Every row belongs to one group in each of 2 separate groupings. Each group adds its own fixed numbers to the row, and there is some noise. The rows also spread widely along 3 directions, which tell nothing about the answers.
Known rows, each followed by its group in each grouping:
[ -4  21 -22  10  41   9  20 -12   9 -12 -16  19  -7 -20 -11   2  11 -24
 -11   1  -7  25   9  -4 -19  -1  -3 -16   0   9   0  15  19  11]	Y P
[ -2  -5 -18  -5  20  11  27 -11  -7   6   6  17   9 -17   8 -14   4  -6
 -15  19 -15  21   2   3 -16  16  -8  -3   1  -3   0   9  -2  -1]	M S
[ -1  21 -25  -6  24  17  26  -4  -3  17  -2  17   5 -16   8 -29  27 -15
 -23   6 -24  18  -7  10 -23   8   0  -8  -4 -13 -11  17  41   1]	M U
[  1   8 -13   1  37   3  22 -15  -2   0   5  10  -3 -12  -4  -3   1 -15
 -17   3 -11  34   0 -11 -17  11  -7 -10   6   2   6  11   2   2]	Y S
[-12  10 -10   1  21   4  25 -29  -4  -2   6  17   8  -9   3  -6  10  -3
 -23   3  -6  21 -11   5 -16   5 -16  -6   0   8  -7  11  20   8]	Z L
[ -9   3  -3  -7  23   4  43 -23  -9 -10   1  21  15 -12   0   2  -7 -13
 -13  20   0  18  -3   0  -9   5 -10 -21   4  -1   0  15   0  11]	Z E
[  6   4  -5  -6  15   7  23 -29 -11  -4   4  13   6 -18  -5 -18  12 -14
 -14   1  -9  14   1   1 -12  17  -3 -14   0 -10   9   6  21 -11]	W E
[  0  26 -26   4  31   4  25 -16 -11   7   2  21  -1 -12  -8  -8  21 -15
 -21  -3 -13  16  -5  -4 -16  13   7 -15  -2  -5  -6  23  30  -4]	R U
[ -2  24 -18   7  20   5  23 -20   2  -1  -2  16   5 -21  -7  -8  19  -5
 -18 -13  -9  19  -1  -1 -14  12   2  -2  -7   1   1   5  36  -2]	W L
[  4   1 -22   0  25  14  18 -26 -11   5   1  16  12  -6   7 -24  28  -9
 -25  -6 -15   9  16   2 -25  12  -6  -3   2 -11   0  20  30 -14]	R P
[ -4  12 -21   1  24   0  21 -18  -5   0   4  14   4 -15   1 -15  29   0
 -29  -4 -16  17   4  -1 -10  15  -4   5  -5  -5  -1  19  30  -6]	R L
[  0  23 -19  13  31   7  25 -31  -9  -6  -2  18  -3  -9  -9   2  14 -14
 -19 -13  -4  31  -8   2 -20   5  -3 -14  -3  19  -2   1  29  12]	Z P
[-15  14 -17   5  30   3  18 -17   7 -10  -4  14   0 -26  -9   7   2 -15
 -24   3 -10  26  -3  -6 -11  10 -10  -9   0  11   3   7  14  15]	Y L
[ -8 -14  -9  -3  12  23  26 -39 -17   3   0  23  28  -3   6 -19   7  -5
 -27  13  -3  13   0  15 -28   8 -17 -10   1  -5   3  16  11  -4]	Z P
[ 15  16 -11  -8  23 -10  10 -22 -14   4   5  16 -11  -9  -5 -19  41 -16
 -24 -13 -21  29   2  -2  -7  14  -7   5  -3  -3  14  21  39 -15]	R E
[  2  -2 -15   0  20   9  27 -23 -11   2  12  17  10 -15  -7 -11   6 -11
 -27   4 -13  10   1  -3 -19  19  -8 -11   3  -4  -3  14  14 -13]	R U
[  7   7  -9  -8  24   4  19 -19 -14   1   8  12  -5  -6   0 -21  31 -12
 -20  -2 -22  11   6  -2 -11  16  -5   4   0 -13   9  23  27 -12]	R E
[  3  26 -21   6  37   4  37 -13   1   2  -7  18   3 -11   7  -8  25  -5
 -17   0 -17   5   8  -3 -18   1  -3 -10  -3 -14  -4  29  31   0]	R L
[  3  11 -22   6  26  16  36 -15  -7   5  -8  18  18  -5   8 -22  26 -13
 -25   4 -16  -4  19   3 -26   3  -3 -10  -1 -19   2  37  29 -15]	R P

New rows. What belongs after each?
[ -8  19 -26  -5  22  23  47   0   4   7 -10  26  18 -14  20 -18  20  -1
 -16  23 -17  -4  10  13 -21  -2  -2 -14   0 -25  -7  33  23   9]	M L
[-11   7 -11   1  25  18  18 -19  -1   4   3  19   5 -10   1 -19   6 -16
 -27  15 -21  14  -3   8 -25   9 -13 -11  -1 -16  -4  19  17  -3]	Y U
[ 11   6 -20   5  23   6  20 -24 -16   1   7   9   8 -16  -8 -13  10 -11
 -13 -10 -13  25  -2  -5 -20  21   5  -6   3  -3  10   4  12  -8]	W S
[ -6  20 -17  -1  30   9  11 -12   0   5  -2  16  -8 -16  -4 -13  10 -17
 -30   5 -18  25  -2   0 -21   9  -6 -12  -1  -3  -4  11  22   0]	Y U
[  0  14 -22   7  34  16  52  -5  -3  -1  -1  20  10 -12   2  -4  11 -15
 -13  19 -11 -12   8   0 -27   3   6 -25   0 -19 -13  32  18  -4]	R U
[  7 -17 -18  -8  24  14  30 -20 -10   9  11  10  23  -4   7 -19  15  -6
 -24  15 -21   5  13  -4 -27  18 -13   1   4 -24   9  30  -1 -17]	R S
[  7   0 -25   1  31  11  43 -15 -10   7   2  14  14  -3   7 -13   8  -9
 -13  14 -20  -3  15  -3 -23  10  -3  -7   4 -26   4  33   4 -10]	R S
[-12  14 -12  -1  24  15  34 -18  -8   0   5  26  12 -10  -3  -6   6 -15
 -19   5  -7  18 -14   3 -23  10 -10 -23   5  -1 -13  11  18   4]	Z U
[  4   9 -13  -9  22  -2  25 -21 -14  -2   8  17  -7 -15  -8  -9  20 -13
 -15  -2 -17  16   3  -4 -10  13  -5  -2  -1  -3  11  19  23 -10]	R E
[ -4   2 -16  -1  26  15   1 -24  -6   0  -3  14   1 -13  -6 -22  16 -18
 -29  -1 -13  29  10  -1 -22   9  -9  -3   1  -2  10   7  18  -4]	Y P
[-11  11 -12   1  21  15  22 -23 -18   8   9  19   6  -6   0 -13  12 -13
 -27   0  -9  23 -17   3 -27   6  -8 -11   2  -1 -12  11  28  -2]	Z U
[-11   4 -12   2  27  16  21 -17   0  -5   1  18   7 -18  -5  -7  -3 -20
 -23  19  -8  14  -1  -1 -22   9  -6 -21   0  -5  -7  12   8   2]	Y U
[  1  10  -2 -11  19  -4  15 -28 -15   4   9  11 -11  -8  -8 -13  22 -10
 -19 -11 -14  43 -14   2  -5   9 -13  -4  -4   9   7   4  28   4]	Z E
[ -1  24 -29   5  34  -2  28 -18  -2   1  -2  16  -1 -12   1  -8  30  -5
 -18 -11 -16  17   5  -6 -12   3   1  -6  -5   0  -2  25  37  -1]	R L
[-14  21 -15   3  29   9  27 -25  -3   0   4  22  10  -7   5 -10  18  -6
 -22  -2 -10  23 -12   3 -19   2 -10  -7  -1   2  -6  18  33  14]	Z L
[ -1  19 -15   0  17  11  21 -22  -2   6  -1  11  10 -15   4 -25  27  -2
 -24  -9 -13  13  -1   2 -18  10  -4  -1  -5  -5  -1   9  38 -10]	W L
[ -3  21  -8  -5  24  -7  14 -28 -10  -1   7  18 -12 -12 -11   3  17 -17
 -11 -16  -7  45 -18  -7  -2  14  -7  -8  -2  26   7  -3  24   8]	Z E
[ -6  13 -13   2  19   3   8 -27 -16   7  15  18  -4 -10 -11 -11  22 -12
 -28 -14 -13  40 -22  -2 -15  17 -10  -1   4  14 -10   1  30   0]	Z U
[ -8  10 -15  10  35  12  16 -25   1   1  -4  16   5  -8  -7 -11   9 -17
 -20   3 -11  22  10   5 -20   7  -2  -9  -6  -2   9  14  23   5]	Y P
[  5  14 -26   9  32  10  33 -19  -4   0  -6  11   8 -11  -3  -8  10 -13
  -5  -9 -14  17  -1  -5 -26  11   5 -13   1  -6   1  12  16  -3]	W S
[  1  16 -20  -5  37   9  17  -4   0  14  -4  15  -2  -5   4 -29  23 -21
 -21   0 -25  20  12   2 -28   3  -9   1  -2 -27   7  39  23  -5]	Y S
[-11   9 -13  -9  21  13  15 -12   0   9  -4  15   3 -12   8 -32  28  -9
 -34   8 -24  14   4   8 -23   2 -13   5  -2 -16   2  31  32  -2]	Y L
